The same things were measured in two ways. Each way mixes the same 9 hidden numbers, adds some noise and spreads widely along 5 directions of its own, which tell nothing about the thing.
Some things both ways: the first way, then the second way.
[ 37.1   0.6   8.0 -10.8   3.3  19.2  12.5 -21.4   5.0 -12.3   1.1 -18.8
  17.0 -21.9 -22.3  -6.6  50.0 -19.6   0.2  11.1 -38.8]
[-17.3   1.5  25.6  -5.8 -12.5 -12.5   1.4   5.2  18.2 -20.7  33.0  -2.6
  19.0  -4.7  -9.6 -16.2  -3.0 -19.7]

[-15.0 -22.0 -33.1   9.0   8.5   2.4  15.6 -37.2 -17.3 -12.8  30.1 -21.9
 -25.7  -4.1 -12.2  13.0  -7.1  11.3  11.3   9.0  10.8]
[-21.3   6.7  17.7 -10.9 -20.8   1.4  21.6 -14.6   0.2 -12.7   2.6  -4.6
   5.7   5.2  -5.1 -27.0  11.2 -31.5]

[ -3.9   1.7 -21.3   5.3   9.1  20.2   5.3  -8.5 -25.3   4.3  13.7 -16.3
 -21.5 -30.1 -30.5   2.4  51.4   5.9  13.5  16.8 -22.1]
[ 12.4 -30.6   5.2 -27.1  -4.4 -15.6  15.5  -3.0   3.0   0.0  -0.5  -6.4
   0.3 -31.9   0.8 -14.5  16.1 -32.2]

[ -2.9 -23.1  10.8   6.7  27.5 -14.8 -13.0 -13.6  16.0   2.1 -14.1 -12.7
 -20.8  -4.9  -3.9 -19.9  10.8  26.8  11.7 -20.5 -16.9]
[-10.6  -2.3 -39.5 -13.0  10.5  23.4  11.3 -34.3  11.8  12.8 -20.3   9.2
 -16.6  -4.0  27.9  10.4  -5.5  17.3]

[ -5.0 -18.0  12.9  -5.3   0.7 -39.5   9.0  -7.6   7.6  -0.8  -1.5   6.8
  -2.4  43.2  16.3  -8.4 -37.5  -0.2 -28.8   8.1  14.5]
[-27.3  23.5 -19.7  12.8   4.2  30.1  11.4 -23.8  20.9 -18.2   6.3  -9.7
 -16.4   5.0 -13.6  23.4 -25.9  -0.9]

[-34.7 -46.8 -40.1  -6.2  -4.1 -20.9  13.2 -15.1 -12.3 -17.4  15.3 -22.0
  -7.8 -10.4  22.2  18.8 -29.3   3.0   5.8 -10.0   8.2]
[-20.3  35.4  -0.2  20.1 -18.2  18.2  11.0  -5.8 -12.4 -56.6   2.0 -14.4
   6.0  30.7 -44.5 -38.3  19.5   8.9]

[ -3.4 -21.9   2.2  -9.2  -8.4  -9.0 -14.6  10.5   1.9  11.8  -9.5  -2.8
   8.7 -21.9   3.5 -17.0  21.4 -15.8  -8.2 -26.5 -19.4]
[ 12.5  -3.9  -0.4  29.2   0.7 -10.8 -33.6   4.3 -16.4 -13.3 -39.8  -6.3
  -2.2  17.9 -26.3 -27.6  40.3   0.9]

[-35.7 -49.6 -36.3   7.3 -25.2 -41.4  39.8 -29.0 -14.2 -16.7  -3.3 -58.3
 -22.4  22.1   8.6 -37.0 -61.3  30.4 -41.1  -8.4   3.1]
[ 11.9  15.8 -54.9   5.3  16.2  -2.8   9.8  -3.9  18.7 -10.8 -19.7  -0.5
 -37.0 -13.8  17.3  27.1  -5.0  32.4]

[ 15.3 -13.6   4.8  14.5 -19.6 -35.2 -23.7  -0.5  17.6  -5.2   7.1  -1.3
 -22.4  -0.7 -39.6 -14.4  24.9   0.2 -18.8 -53.5  19.0]
[ 35.5 -10.1   5.5 -19.5  26.4 -15.5 -47.1  14.0  35.0 -11.6   6.7   6.2
   0.0 -25.6   3.3  -9.7   8.4 -14.9]

[-10.8 -26.8   8.2  -5.9  13.3   6.3  -5.0 -11.9  -9.1 -11.5  13.9   0.0
   3.9 -17.3 -11.1 -14.6  16.8   0.2  24.4 -12.1  -8.4]
[-39.8 -14.9 -15.1   5.5 -18.1   9.7 -44.0 -25.4  10.1  22.7 -29.4  21.7
 -19.0  12.8  31.7   6.3  37.9  29.9]

[ 12.4 -10.6  -9.6 -13.5 -10.8  19.2  16.4  -7.2  -5.1  -4.1  23.7 -10.4
   2.4   7.0 -26.0  -4.5  32.0 -27.1 -12.7   4.9  -3.3]
[-25.3 -15.9  13.5  14.3 -19.1 -19.0 -15.6  -2.5  10.5   2.0  -4.7  -4.6
  10.2  15.7  -6.3 -17.1  15.6 -23.1]

[ 26.8  12.3  -3.1   9.1   7.8 -21.6  -1.6 -43.4  14.6 -14.6  -0.7  -3.8
  10.5   9.5 -10.7 -36.9 -16.9  20.6 -39.9  -5.4  -8.4]
[  1.2  -0.8  14.4 -30.0  -8.2  -1.4   6.5 -21.5   1.1   9.1   6.1   4.6
  12.8  -7.9  -2.3  -5.7  13.8 -18.4]

[ 24.1 -10.8  16.8   2.1   5.1 -26.4 -39.0   5.7  19.1   1.8  -6.1  27.9
   5.3  13.9 -10.7 -42.7  37.1 -10.8 -13.2 -57.9  -0.9]
[ -3.3  17.2 -48.3  -4.1 -23.0 -28.5  35.6 -29.0   4.7   3.9 -25.5 -14.7
 -14.5   8.7   4.8  -9.1  15.5   2.7]

[ 22.8 -11.8   1.8  -6.9 -10.6 -12.4 -12.3 -14.2  33.0  -9.5   1.4   1.1
   9.7   4.2  -3.4  -2.3  -7.3  -9.5 -24.5 -27.3   4.9]
[ -4.8 -21.1  24.6  17.2  17.9 -21.7 -38.2  19.0  35.1   1.3   6.4   8.9
   0.6  -3.9  11.7   8.7 -11.7 -21.2]

[ -9.8  -4.0 -26.2  -1.5 -10.2  12.7  -4.3  12.8   9.9  16.4  25.8  15.7
 -36.9  27.8  -9.7  49.4   0.4 -10.2  -9.2  12.3  38.3]
[-22.4   8.6 -29.6  -1.1  -5.8 -17.3  -7.8 -34.9  31.5  27.3  -8.0  -4.5
  -1.1  11.1  14.7   9.6 -11.1 -18.7]

[ 15.2  -5.6  34.8  -9.5   9.4  -6.9   5.3 -10.7   9.0  -0.9  -0.5 -12.5
  32.2 -25.7 -22.3 -31.6  13.6  -1.6 -22.2  -7.4 -27.5]
[-35.5 -12.3 -17.8 -33.9   7.4  -1.6 -17.6 -11.0  17.2  10.6  54.1  -7.0
  -4.6  -3.1  13.0  -3.0  16.0  24.7]

[ 13.9 -20.9  28.4  11.3  -4.5 -11.3   7.1  -9.6   6.5  -6.2  12.8 -15.1
  17.0  -4.9 -26.6 -27.8   5.2   2.9 -19.0 -29.0   0.1]
[ -2.9  11.9 -28.7 -24.5 -18.9  -9.1   9.6 -25.1  37.3   6.3  29.1  16.9
  -3.8 -12.1  51.0   2.5 -10.0  35.7]

[-19.6 -11.4 -16.2  -3.0  -6.5  -8.5   6.3  -5.8 -14.6 -21.6  -8.6 -14.0
  22.5 -41.1   9.8  -8.5  -8.2  21.7  -2.4   1.5 -24.7]
[  8.8  10.7 -12.1 -16.0 -12.8  -3.1 -23.4  -9.8   2.6 -23.7  -0.1   0.0
 -10.0   1.9 -15.3 -20.9  44.4  30.1]

[-15.6 -22.2 -24.3   5.8  -5.5  -6.0  22.4  -0.8  -4.3  17.0   7.9 -25.1
  -9.0  19.9   5.1 -12.6 -22.0   8.3 -41.2  -2.6   3.4]
[ 15.7  -5.6   0.9  -3.4  -3.3  11.7  17.1 -16.2 -16.3 -11.8 -19.8   2.8
  16.2  10.6 -15.5 -34.0  16.7   4.8]

[-41.2  -8.9 -27.5 -12.8   5.1  33.6  10.5  40.6   1.4  41.8   0.8  -3.8
  -4.6 -10.5  23.3  38.0 -11.1  10.5 -17.8  25.8  -4.3]
[  0.2 -44.9 -18.8   0.7   4.4  -3.7 -22.2 -20.8 -12.0  22.8 -42.4  -4.5
   0.6  22.8  -2.1 -39.8  41.1   2.2]

[  8.6 -14.2 -25.7 -10.4 -21.5  -6.6   9.7  -8.1  18.4 -14.5  -8.0 -24.9
  -1.4   9.0  -6.9 -19.8  -1.9   5.6 -38.0 -16.1 -11.1]
[ 25.6 -29.7   7.7  31.5  14.1 -16.9 -41.2  12.9  19.2  -2.0 -32.6   8.3
   5.5   2.6  -3.7   4.9   4.5  -7.7]

[ 18.9  -7.4  19.9   2.5  16.0 -10.0 -30.7  -4.5  -7.2  -1.3  17.7  31.6
  -3.5  -0.8 -21.7 -11.8  56.4 -24.4  26.0 -24.1   1.3]
[-34.7  33.2 -17.9 -15.4 -32.7   2.8  33.6 -31.1   3.8 -14.2   9.1 -11.1
  -6.2   5.1  -7.8  -2.2   8.9  -7.1]

[  5.8  -7.4 -21.2  -4.4 -15.3  -5.2  -5.2  -7.3  10.3  -0.8  14.5  10.9
 -10.5  23.5   4.9  23.7 -10.9 -15.3 -17.7   0.8  22.0]
[ -5.5  13.0  30.6  31.8  -4.3   6.2   4.6  -2.0   7.8 -27.4  -6.6  -4.0
  17.7  17.9 -36.3  -2.0 -18.3 -34.1]

Other things, the second way, with their names:
q528: [ 13.0  17.6 -11.5  10.9  10.2  19.8 -37.0 -35.3  20.7  23.2 -24.2  26.3
  13.8  -0.6  17.6  23.1  -8.6  11.6]
q700: [ 29.1 -20.4 -17.3  24.8  -3.0 -45.2 -31.7   1.8  26.6  18.5 -15.4   4.9
  -3.1   1.8  26.9 -11.9   9.6   6.3]
q404: [-15.0 -10.1  33.2  25.4 -11.7  35.5  -9.7 -21.7 -10.6  -0.9 -30.3  17.0
  22.3  10.8  -8.6  -8.3  -2.2 -21.3]
q417: [ 27.6 -28.2   8.4 -21.8  15.7 -10.4   7.1  -7.4  12.1  21.5   4.5   6.3
   2.0 -25.8  16.4   5.7  -8.1 -24.6]
q890: [-37.4  10.5 -13.3 -39.2 -10.2  -0.3   8.9 -28.6  -7.8  18.8  28.3   0.1
  13.6  -5.6   5.5   8.2  17.0   9.5]
q278: [-37.2  13.6  15.4 -36.1  13.9  21.2 -11.0  -3.0 -12.2 -26.7  27.0  -3.3
 -13.3  -8.7 -23.5  -0.3  35.8   5.8]
q716: [-33.4  29.7 -22.4   7.4 -28.3  -0.5  11.6 -34.8  26.5   7.6 -13.5  26.6
  -4.8  22.8  42.2  16.1  -8.6  33.2]
q81: [ -3.6  26.8  -5.4 -13.5   0.9 -13.7 -30.9  -0.8  29.1 -25.0  13.3   5.4
  -9.0   2.9   2.4 -13.4  19.8  14.0]
q377: [ -2.5 -19.1  -8.9   2.8   2.2 -29.9 -27.4  11.9  22.7 -11.8  18.9 -22.2
   1.7   8.9 -18.2 -26.6  15.7 -12.3]
q981: [ -1.8  13.1 -26.1  30.9  14.9  32.5  18.7 -14.9   6.0 -20.3   8.4 -21.3
   9.3  14.2 -45.7  26.0 -47.5  -6.2]
q397: [ -8.1  55.9 -28.7  13.2 -13.0  10.7   8.8 -35.7  18.0 -12.2  -2.3  -2.1
   5.0  18.6  -3.3   5.7 -16.9  10.4]
q205: [ -7.5 -14.2  -6.3  -8.2  -0.5  -7.0  29.3   3.9  16.4  -4.8  22.5   2.0
  -3.5   5.3   8.4  12.2 -17.7  18.8]
q913: [-39.0   8.7   5.0 -19.6 -16.6  10.2   0.6 -20.7  16.8  -5.9   9.6   3.1
 -19.0   4.9   8.7  -1.4  18.5   0.5]
q369: [-32.4  10.3 -17.6   1.6  -9.6  19.5  35.2 -24.6 -21.3 -19.2   2.4 -22.2
  11.4  26.1 -33.1 -16.8   2.6   5.2]
q184: [ 17.3   0.6 -10.1   4.4  17.1   1.3  24.4  -1.2  26.2 -17.5 -19.4  -1.8
 -34.1  -9.7   4.5  19.4 -23.9 -15.0]
q595: [  7.7 -15.8 -26.6   4.2   6.3 -23.1  14.7  13.2  24.1 -14.9   9.9 -18.1
 -22.9  -6.2  -9.8  20.3  -8.4   1.1]
q73: [  2.7  -0.6  -0.9 -15.8   6.5 -16.3 -26.3  -1.3  32.6 -12.1  21.0 -10.5
  -7.6 -22.5  -1.7 -14.8   9.1 -29.3]
q946: [-14.4  38.0 -10.3   3.8 -30.4   0.7  15.3 -28.9   2.2  -6.2  10.2   7.5
  19.7  19.9   7.9  -6.6  -0.1  23.5]
q964: [ 24.5  -7.2   5.4 -12.1 -11.2  12.4  10.9 -21.5  21.6 -13.8 -28.5  10.4
 -19.5 -14.1   9.8 -22.6   1.8 -30.2]
q985: [ 46.1 -13.0  32.7  31.0  14.2   0.5  -3.8  -2.6  20.0  -3.1 -38.8  18.4
   9.4  -1.0  -1.9  -6.9 -22.9 -36.8]
q426: [-19.6   8.0  36.0  -8.4  15.1  43.0 -39.5  -5.6   2.8 -12.8  16.1  27.1
   6.0  -3.6  -0.7  15.2   4.1  17.7]
q770: [  0.8  28.6 -32.6 -25.8 -10.2  -0.2  26.5 -31.0  18.8 -12.9   2.1   9.3
 -10.6  14.0  19.5 -24.0   4.9  29.7]
q172: [ 23.0  37.5 -25.5   5.9 -16.8  31.4  35.3 -33.2   7.0 -23.1   8.5   1.6
   6.1  -3.4 -11.8  13.0 -30.1  24.9]
q323: [-11.6   6.4  -0.8 -33.3  32.3  39.6 -23.0 -19.4   7.4 -17.1  18.3  -4.5
   5.9   2.9 -22.7 -11.6   5.1   6.4]
q581: [  2.8  18.4 -18.0  29.0   2.9 -17.3   5.7   0.8  10.7  -5.5   7.2  -3.6
  16.3   7.1  -3.0  19.6 -25.5  13.9]
q304: [ 17.7  10.0  26.3  -4.2  -8.1  -1.3   4.3  -8.7  19.9 -23.9 -24.4  16.4
   4.0 -10.5  -0.3  -9.9   2.7 -30.6]
q6: [ 10.3 -13.1   1.8   5.0  -1.7 -33.6  -9.4   1.9  34.7   1.0  -3.1 -14.4
  -9.0  -9.4 -10.1  -1.9  -3.1 -50.0]
q352: [-17.2  44.0 -29.1   5.7 -48.3 -17.6  20.3 -33.2  13.0  -7.1   7.6  -4.2
  14.8  33.7   0.2 -25.9   7.3  29.7]
q603: [ 25.9   9.8   5.4  -5.3   9.4  18.1 -31.5 -17.7  10.6  -4.5 -44.9  29.0
  -0.6  -6.7  12.9   1.5  19.1  13.6]
q801: [ -3.0  35.1  -1.0   7.1  -3.2  23.5  -3.7 -19.1   7.8 -17.0 -15.8  14.5
   0.8   1.2  -1.2  14.1  -6.2   3.6]
q285: [ -7.3  -5.5  10.6  -5.4  -5.5  12.5 -15.0 -16.9  16.9   6.0 -18.8  36.0
  -2.9   5.4  38.3   6.0   6.3  28.5]
q507: [  3.7  32.9 -28.9 -38.0 -13.4  13.6   3.4 -55.3  -2.6  29.2  16.7  12.5
  21.0  -9.9  18.7   1.2   7.4  28.4]
q685: [-31.7 -23.2  17.0 -27.0  -3.0   7.5 -19.8 -14.8  -0.8   3.7   1.8   0.1
 -15.0 -16.0  -0.1 -12.0  35.4 -26.0]
q324: [ 43.5  27.9 -23.3  31.2 -15.7 -15.3 -43.2 -11.5  27.5  -8.0 -27.4  20.9
   3.4  -2.7  19.8  -3.5   7.2  37.3]
q549: [ -6.7  19.1 -11.8  27.6   8.6   9.9  45.5  -8.6   9.5 -11.7 -28.0  -4.0
 -20.7   4.1  -3.0  30.3 -35.5 -22.4]
q697: [  4.5 -12.0   5.0  -6.3 -18.0 -18.8 -37.5 -13.2   0.5  20.1 -36.7  25.1
 -10.0  -3.5  22.4  -1.8  52.7  17.0]
q519: [ 29.4  -4.2  -9.9  17.6   7.4  -9.1  21.8   3.6  -9.9 -26.5  -8.8 -28.0
   7.9   8.6 -39.5 -38.5   5.5 -15.8]

Some of these things the first way, each followed by its name:
[  3.4  -7.4  18.6   2.4 -12.4  -4.8   0.7  13.0  -9.3  14.1  15.4  -3.0
 -18.7  -7.6 -33.0  17.8  39.9 -22.5   2.3   6.2   4.4] => q73
[ -8.9  -7.5 -12.1  -1.5   0.3  14.2  -2.4   0.2  10.2  17.8 -18.3   3.5
 -17.2  17.1  40.4  31.5 -24.9   3.5   3.8  33.7  -5.4] => q549
[ -8.7   8.6   3.9  20.2   0.7   8.9  -1.9   2.3 -22.1  33.8  27.1   3.6
 -16.9 -13.4 -27.1  14.3  13.7  -2.8 -10.2  14.2  13.3] => q507
[  3.9 -26.0  10.2  15.6  -3.5  -6.4  -4.6  -9.1  19.6  -6.2  -8.6 -20.7
  -1.3  -4.8  -5.5 -20.8  -9.7  25.1  -5.8 -33.7  -3.6] => q770
[  3.2 -14.8   3.8  18.6   9.6  -8.9  13.1 -36.9  -0.4 -29.5 -14.5 -40.0
 -24.7 -15.9 -27.4 -29.5   9.0  49.5  15.4  -0.3 -27.2] => q964
[  9.9 -17.9 -23.1  22.9 -11.5 -13.5  -6.8 -28.8  -4.7 -16.9  22.2  -8.5
 -40.7  21.6 -28.0  -4.7  16.5   3.6   3.8 -24.9  24.6] => q304
[  2.0 -12.1   3.8  -8.5   9.4  15.1 -18.7  26.6  -2.3  29.5  13.1  19.3
 -10.3   0.1 -10.4   9.3  57.3 -33.4  10.9 -12.6  -2.9] => q369
[ 15.9  -2.7  13.8   2.4   7.3   4.4 -19.5 -10.8  31.6  -6.3 -49.8  -9.1
  -5.6 -21.1  18.6  -5.9   3.8  31.9  15.6   1.6 -41.4] => q184
[  7.4 -26.2 -11.3  12.1 -10.3 -20.0  14.5 -39.9   2.1  -7.4  12.4 -42.8
 -44.6  16.8 -42.8 -28.5   7.3   9.4 -17.6 -17.4   3.9] => q528
[ -0.6   1.0  -8.0  -2.8 -16.7  22.5   5.2   9.1   8.6   2.2   1.1   1.5
  23.4  -8.1   5.7   3.5 -13.2   5.9 -24.7   4.4  -3.6] => q205
[  5.8  -6.1 -18.4   5.4 -25.8   8.1  -3.7 -10.3  -8.0 -15.5  23.3 -14.4
 -38.7 -13.4 -60.0   8.5  48.2  -2.9   8.9 -12.0  11.8] => q6
[  9.8 -16.2  -2.0  -5.8  24.9 -15.3   9.1 -27.4   3.6   4.5  11.3  -7.8
  -6.1  26.0  -0.3 -17.0   2.9  -9.7 -15.7   3.7  -5.7] => q404
[ 22.2 -23.7   1.0  -1.0 -11.4 -23.9   5.6 -35.6  19.2 -34.2 -15.9 -32.5
   6.8 -14.0  -9.9 -28.3  -3.1  12.6 -11.5 -24.9 -22.8] => q81
[  5.9  -4.5  29.8  11.6  -4.7  -2.4 -22.0  -0.6  -6.6  16.0  19.5  28.1
   5.6  -2.9  -8.5   9.3   6.7 -23.5   7.2  -5.8  19.9] => q426
[  1.0 -25.6 -34.3 -14.9  -1.4  -1.2   3.1 -24.2  13.0 -10.1  -0.8 -30.7
  -2.4 -30.3   5.0   7.4   5.6  -4.7  -4.8 -12.9 -21.8] => q581
[  2.4 -31.8  -2.6  12.8 -31.7  -1.9  13.7  -9.8 -14.4   3.3  28.4 -28.2
 -46.5  18.7 -46.8   0.2  27.5 -20.6   0.4 -10.1  21.4] => q397
[ 21.5 -20.6  16.4  14.7  -9.3 -12.9 -11.8 -17.4   3.6  -0.8   7.5 -26.8
 -51.6  -1.3 -71.2 -35.6  67.5  -1.8   8.8 -37.9  -4.5] => q323
[  6.0  -5.6   0.8 -23.1  -9.3   9.0   4.3  21.9  19.2   1.8 -11.5  -7.2
  24.3 -25.7   0.4  12.7  22.0 -10.6 -20.5   0.4 -26.6] => q377
